The same things were measured in two ways. Each way mixes the same 10 hidden numbers, adds some noise and spreads widely along 7 directions of its own, which tell nothing about the thing.
In the rows, zero is written as 128.
Some things both ways: the first way, then the second way.
[137 174  73 119 114 167 102  94 175 126 102 139  41  92 119 168 109 107]
[ 92 124 148  88 131 152 119 107 184 127 118  85 185 130 133 160 129 153
 130 147]

[107 131 118 134 133 137 125 147 120 111 154 120 120 168 127 132  85 101]
[117 190  97  75 110 128 130 179 176 110  74 134 129 135 141 134  81  92
 121 156]

[ 98 125 142 134 134 145 142 149 107 112 132 139 113 144 122 173 144 123]
[108  93 103 155 121 130 111 160 131 125 108 115 101  62 182 116 149 115
 126 105]

[138 126 146 109 113 127 103  98 113 124 114 139  75  83 107 117 158 130]
[110  86 116 106 174 150 128  72 145 123 171  64  98 113 149 141 129 125
 131 139]

[104 138 142 165 174 169  95 153 113 193 126 126 114 140 163 123 120 126]
[106 153 170 105 159 158 133 115 163 121 149 152 140 139  72 209 126 114
 173 176]

[ 67  45 139 121 118 133 128  95  45 111 191 177 194 190 129 122 115 134]
[ 96 112  92 165 214 109 117 112 119  95 170 170  45  81 165 196 101 113
 128 148]

[ 93  54 166  95 185 100 125 168 100 187 166 142 111 217 106 121 127 165]
[128 140  76 126 168 133 112 145 129 136  96 108  84  87 148  87 103 107
 102 144]

[155 167 125  99  97 165 154 134 110 124 135  79 161 112  95 170  92 132]
[179 151 184 138  48 122 170 117 156 133 117 149 235 172 130  68 200 170
 128 110]

[104 142 113 117  99 142 130 151 128 108 116 106 182 125  98 151 103 111]
[164 154 166 150 129 152 143 182  59 129 169 155  91 140 144 144 115 115
 186 107]

[139 111 133 100 127 151 145 164  84 141 124  93 164 136 126 127 124 113]
[157 124  87  85  68 166 198 123 164 172 121  94 138 130 152  96 140  88
 128 145]

[160  40 127 104 141 124 127 132  57 119 128 156 101 135 156 161 180 173]
[137 160 155 124 120 149 153 150  94 132 135 100 112 141 132 129 132 131
 146 126]

[ 31 148 169 126 150 142 107 139 135 167 176 110 167 152  66 138  57 161]
[110  68  95 176 157  47 174 102 170 104 134 188 138  92 197 155 169 147
 114 100]

[156 112 116 142  93 166 145 105  61 117 148 120 142 138 155 145 136 121]
[ 90 147 106 124 102  97 183 157 171 104  69 126 153 128 161 150 150 125
  97 111]

[104 118 117 117 111 140 179 150 118 139 142  91 138 148  77 169 103 114]
[131 188 156 108 145 123  88 206 138 110  76 160 146 125 102 109  94 120
 142 144]

[150 109 103 141  91 139 123  62 108 105 136 154 132 110 158 132 169 160]
[106 115 130  81 153 136 139 142 158 130 116  66 142 132 133 162 100 114
 169 127]

[167 109 154 114 129 148 173 182  90 128 128  67 102 126 122 159 153 128]
[147 174 152 158 137 130 148 160  66 153 116 135  95 132 134 136 133 117
 150  92]

[ 67 165 146 161 136 105 125  94 167 153 138 152 101 133 113 103 117 139]
[137 121 142 122 102 121 142 141 149 120 122 143 161 131 152 117 142 126
 113 110]

[130 107  93 143 172 167  96 152  80 176 165 106 137 204 192 110  85 148]
[113 162 116 114 149 124 138 119 134 157  92 113 124 125 143 125 124 139
 157 139]

[125 129  95 123 132 142 137 158 110 135 134  91 108 152 112 137 108 106]
[ 97 117 128 116 127 122 129 141 148 104 118 103 128 118 159 137 131 137
 132 126]

[150 126 128 104 119 155 140 179 102 144 111  87 110 134  96 174 112 101]
[120 156 133 126  81 120 164 157 174  90  91 132 183 138 139 113 163 145
 108 141]

[174  69 100 186  63 145 175 105  16 121 147  91 172 136 206  68 157  72]
[139 125 117 101 116 163 137 129 141 145 141  95 122 118 136 133 116  99
 141 145]

[169 135 130 122  93 139 107 126 132 100 131 137 156 120 137 132 127 121]
[139 140 121 128 151 114 122 182 120 134  98 123 107  94 138 134 102  90
 119 111]

[139 138 128 137  71 149 142 122  68 132 139  77 161 134 118 106  93  86]
[117 177 118 136 161  78 106 151 157  88  70 164 133 119 143  88 131 152
 119 141]

[121 165 108 172 106 130  57  93 128 140 132 174 187 179 205  33 110  94]
[139 161 158 172 124 123 176 169  50 121 129 107  62 118 138 130 158 124
 118 108]

[155 173 158 101 150 175 108 179 156 155 128  96 117 147 122 165 103 133]
[130 136  96 186 172 123 140 123 101 170 121 182 106  99 170 171 127 105
 123  77]

[143 175 111 112  66 183 135  86 160 100 139 120 135  98 106 187  74 111]
[149 149 120 133 154 159 116 118 129 166 146 163 156 127 138 172  88 105
 129 117]

[109  89 138 112 149 128  62 130 147 165 117 196 132 148 130 149 123 157]
[129 103 131 133 155 132 128 153 144 117 127  99 126  75 115 128 130 120
 116 164]

[200  88 133  94 118 148 177 168  97  83 158  87 109 140 129 167 141 122]
[150 145 174 162 147 121 102 118  94 144 134 124 134 115 122 139 136 144
 141 112]

[123 173  98  96 170 168 114 151 156 121 127 111 111 138 113 200  61 157]
[146 174 141 150 165 107 123 184  53 150 104 166  65 115 140 113  97 107
 113  92]

[100 108 144 105 120 113 100 124 109 139 174 145 136 125  85 113 106 144]
[103 132 144 108 142  84 116 156 152 111  79 120 117  92 135 111 133 131
 104 129]

Other things, the second way, with their names:
<156>: [135 132 146 110  88 115 157 134 156 137  98  89 164 119 117 100 158 134
 124 145]
<405>: [113 141 151 100 144 136 104 136 131 138 116 108 115 114 122 137 109 119
 121 135]
<175>: [124 105 141 144 150 161 138 118 102 128 186  96 136 127 149 172 118 140
 165 122]
<648>: [128 102 135 122 174 144 112 123 156 134 144 138 152 111 124 150 112 120
 137 139]
<268>: [109 121 113 145 147  57 145 140 145 117  89 154  90  79 171 133 145 125
  87 116]
<565>: [200 204 186 151  98 139 113 218  80 148  80 151 150 136 106  52 143 127
 175 107]
<305>: [ 96 183 124 130 146 116 131 178 158  65  72 116 151 135 128 135 130 143
 136 143]
<382>: [153 154 155 138  89 187 146 167  88 131 143 108 152 154 134  96 141 133
 150 111]
<416>: [137 167 127  87 128 174 119 136 144 123 134 117 132 157 121 122  96 102
 134 144]
<29>: [155 117 150 145  96 172 161 128  93 163 143  95 119 119 121  95 169 113
 116 113]
<466>: [ 95 127 105  98 113 103 153 138 202 103  78 138 163 135 167 117 142 133
 103 123]
<510>: [125 138 203 130 142  97  91 181 100 149  71 109 118  78 106  89 159 148
 132 111]
<178>: [150 121 172 101 117 177  97 125 123 144 144  67 151 129  99  95 125 122
 141 137]
<505>: [113 103 148  90  98 122 137 124 190 131 131 156 192 145 160 155 132 133
 148 111]
<754>: [103 157  83  99 122 156 122 129 154 150  98 128 123 122 152 155  92  85
 107 120]
<819>: [ 80 125 120 136 126 127 160 122 171 116 106 138 146 112 143 176 160 133
 119 135]
<410>: [127 132 107  98 116 132 165 128 173 136 127 148 160 134 148 162 106 103
 116 137]
<555>: [169  91 215 155 146 118 159 118  78 129 202 129 119 135 115 138 164 149
 158 120]
<111>: [136 180 170 145 119 121 158 190  75 129 106 134 107 131 127 136 134 130
 130 110]
<742>: [132 123 102 144 139 123 147 136 118 162 107 120  96  97 178 106 142 132
 147 121]
<782>: [172 151 125 159 138 153 111 157  78 138 132 123  95 105 158  73 125 121
 128 110]
<34>: [171 170 144 136 121 152 145 132 101 148 133 129 135 150 134  98 132 134
 132 127]
<146>: [128 154 148 163 121 130 118 161 100 123 115 161 128 115 146 115 141 143
 117 114]
<79>: [167 149 115 133  61 112 117 160 171 129 101 191 180 125 175  86 140 117
 157 114]
<127>: [113 121 114 120 162 139 104 134 136 147 121 119 113  94 147 157 104 108
 139 122]
<344>: [130 108 115 163 114 157 157 150 123 105 148 132 118 114 177 102 169 144
 143 134]
<638>: [115 123 144 187 127 102 160 152 129 105 125 167 139 101 156 177 168 141
 121 112]
<325>: [147  93 191 142 119 106 106 105 131 133 150 125 165 111 135 102 163 168
 134 124]
<322>: [143 163 145 144  94 119 172 165 116 140 109 188 116 116 144 125 156 109
  76 109]
<270>: [127 128 129  98 111 133 148 145 135 140 129 134 122 141 158 136 111  96
 125  95]
<676>: [144 148 141 130 138 115 187 171 142  94 117 108 149 132 113 148 138 120
 123 141]
<707>: [120  94 114 155 139 135 117 155 134 133 118 121 137  75 160 136 136 120
 126 106]
<552>: [ 93 102  95  97 159 117 119 133 199 103 102 105 143 103 150 116 122 140
 157 165]
<228>: [137 161 126 129 128 148 105 174 116 166  84 132 131  95 119 127 105  92
 118 115]
<612>: [110 111 131 133 157 109 139 150 128 141 107 118 122 100 148 136 130 130
 148 112]
<39>: [141  88 139 209 149  95 114 157  66 121 145 143  84  74 189 118 155 139
 131  71]
<60>: [132 214 182 136 138 151  85 173  88 128  96 172 132 149  93 103 115 134
 119 124]
<91>: [ 94 179 132  72  69 132 205 168 205  99  68 100 187 158 109 167 143 113
 121 157]
<86>: [159 105 141 122 140 153 114 102 133 177 146 125 134 109 129 108 130 116
 139 131]
<804>: [144  92 106 111  75 149 197 117 128 151 135  42 112 101 152  77 163 112
  85 136]
<548>: [145 163 149 117 138 167  92 113 122 121 176 182 122 141 118 131 100 120
 131 161]
<50>: [132 125 137 147 129 135 114 160 126 130 123 142 141  99 135 127 132 123
 146 123]
<434>: [139 156 168 124  93 144 177 143 107  99 145 101 125 147 118 123 153 133
  83 139]
<813>: [129 113 149 167 143 104 116 125 114 121 136 159 147 113 168 143 138 143
  89  77]
<126>: [196 202 183 117  78 149 164 176 109 139 118 148 170 172 105 102 133 120
 122 129]
<25>: [163  97 151 160 129 116 111 134 133 116 121  91 165 110 141  51 175 168
 183 129]
<297>: [119 161 139  85 156 139 123 163 127 123 111 108 123 158 117 165  72  78
 124  94]
<384>: [127 118 171 166  93 111 137 159 119 123 112 137 182 107 129 131 158 148
  81 100]
<285>: [118 119  95 105 165 150 159 120 157 148 118  93  98  92 119 167 119  73
 101 141]
<308>: [103 126 132  75  90 172 140 109 178 105 150  90 156 151 155 134 136 138
 135 153]
<450>: [113  92 111 174 131 112 140 104 122 137 140 163 119  98 185 143 156 128
 100  82]
<9>: [102 159 125 139 167 171 102 125  84 116 137  72  78 115 122 128 116 134
 141 146]
<202>: [149 120 170 169 148 132  75 104 108 142 136 144 142  97 135  63 170 179
 147 133]
<313>: [112 124 120 158 133 140 105 158 109  95 129 136 126 124 144  97 129 140
 156 123]
<203>: [147 132 119 130 122 127 175 143 107 142 104  65 102 104 132  89 149 111
  92 120]
<797>: [141 124 129 122 127 105 187 122 148 137  92  75 146 114 131  86 170 143
  98 134]
<381>: [129 141 125 143 139 154 133 128 112 133 137 137 121 126 139 151 115 104
  80 104]
<390>: [123 110 136 119 152 139 124 136 127 123 143 103 126 115 143 133 116 127
 128 125]
<672>: [150 138 107 114 120 136 151 167 128 125 113 119  98 121 151  89 123  96
 135 128]
<385>: [165 108 123 140 122 143 111 163 117 188 110 116 142  91 177  95 126 122
 181  99]
<726>: [142 119 153 119 116 130 171 114 149 153 121 125 171 135 134 122 159 126
  92  98]
<369>: [ 91 122 112 141 142 122 123 153 137  86 115  96 116  93 153 149 125 130
 103 131]
<59>: [145 150 164 129 106 116 158 111 158 165 125 184 188 154 142 158 157 149
 195 118]
<85>: [129  89  85 133 184 157  89 130 125 142 127  57  92  68 150  84 115 123
 171 148]
<261>: [125 135 148 125 106 109 150 123 150 113 119 127 172 152 136 122 154 145
 148 111]
<231>: [115 114 134 108 124 153 191 157 146  89 162  82 110 134 147 182 133 110
 147 148]
<180>: [105  90 123 121 152  84 167 132 155 109 118 101 114 101 168 140 147 137
 118 120]
<341>: [181 149 173 107 115 147 131 123 104 190 129  90 121 107  82  72 142 129
 168 173]
<498>: [144 166 119 100  88 165 183 166 126 140 115 107 115 136 138 114 130  97
 120 136]
<105>: [117 139 128 108  91 127 169 169 135 119  94  91 132 139 139 102 137 119
 135 121]
<516>: [129 144 138 149 108 160  92 152 137 111 118 147 158  98 121 108 141 130
  96 145]
<332>: [196 166 168 121  87 132 188 140  87 148 155 125 109 156 146 109 143 112
 109 111]

Some of these things the first way, each followed by its name:
[164  76 108 138 137 143  85 100  64 124  92 177 132 129 231 113 176 157]  <742>
[ 85 169 102 134  95 210 143  78 128  89 157 156 153 131 105 252  86 150]  <707>
[136  54 133 137 140 123 124 142  74 137 157 150  89 181 141 147 149 141]  <369>
[118 131 124 167 165 155 122 167 133 185 185 115 130 218 168 122  85 129]  <228>
[127 136 117 123 100 170 146 125 115 117 107 107 139 134 121 176 131 121]  <85>
[171  41 111  97 126 133 126 124  40 140 160 140 179 193 165 116 143 157]  <34>
[155 113 124 116 116 142 133 136  92 128 181 126 142 178 148 111 112 113]  <754>
[124 183 121 140 160 178 145 171 155 136 127  71  85 124 124 187  68 121]  <156>
[120  89 127 124 171 128  95 147 117 150 137 159 102 160 151 155 127 172]  <111>
[ 90 114 128 112 117 119 120 150 132 138 101 123 124 135  77 113 155  86]  <231>
[120 190 125 177 124 142  59 135 148 187  75 126 106 113 168  74 108  86]  <498>
[157 142 136  86  82 131 172 140 141 140 148  93 122 142  67 123 117  78]  <381>
[158 154 122  77 109 120  59  93 165  88  83 193 110  19 113 167 143 174]  <505>
[118 123  78  86 169 186 155 126  86 138 182 142 144 208 117 225  71 173]  <60>
[164 153  98  77 102 158  82 139 145 128 110 126 179 104 112 154 104 139]  <612>
[138 111 129 108 107 131 107 136  97 131 134 136 162 168 125 124 124 123]  <782>
[171  97 124 139  55 115 135  56  89 105 152 157 133 100 145 103 153 129]  <813>
[177  94 117 142  90  97 171 115 103 143 137 113 136 141 151  58 174  98]  <178>
[143  71 142 110 123 143 149 108  65 156 141 116 119 130 124 136 157 154]  <797>
[123 139 106 106 113 127 145 112 147  99 144 122 131 106 103 138  95 128]  <325>
[114 169 154 113 105 107 127  90 162 101 118 150 102  62  91 128 141 144]  <270>
[122 142 125 110 132 145  92  83 127 176 159 158 142 134 110 122 119 172]  <726>
[106 109 110 139 165 155  98  91 101 126 159 190  96 120 157 186 136 201]  <510>
[166 183 118 117 115 136 163 138 161 122 149  70  99 128  80 131 116 114]  <297>
[132  93 148 140 135 170 147 132  82 109 105 146  82 107 151 217 169 141]  <638>
[ 82 178 109 184 114 175 157 106  97 144 203  77 183 182 130 126  49 131]  <261>
[135 130 111 124  96 128 148 100 127 107 137 125  92  96 121 121 128 102]  <405>
[165  64  90 130 151 155 133 158  48 180 126 120 142 190 167 176 145 170]  <382>
[163 138 129 140 119 146  86 142 124 157  95 163 101 125 165 157 117 107]  <516>
[206 122 126  94 100 137 138 119 117 111  66 124 110  45 154 133 179 119]  <86>
[117 142 125 158 100 151 118  92 124 123 142 143 110 113 147 128 127 120]  <127>
[140  84 141 116 136 134 129 154 104 139 129 111 147 107 157 126 117 139]  <341>
[117 135 165  78 127 162 144 177 126 167 165  84 138 155  46 136 117  99]  <285>
[108  76 140 112 110 133 218 135  73 111 160  89 195 193  96 159 156 149]  <25>
[158  87 132 106 117 127 118 161 102 151 130 105 131 120 121 120 115 117]  <410>
[132 157 121 193  91 170 125 114 108 144 107 112 138 104 175 149 114 109]  <50>
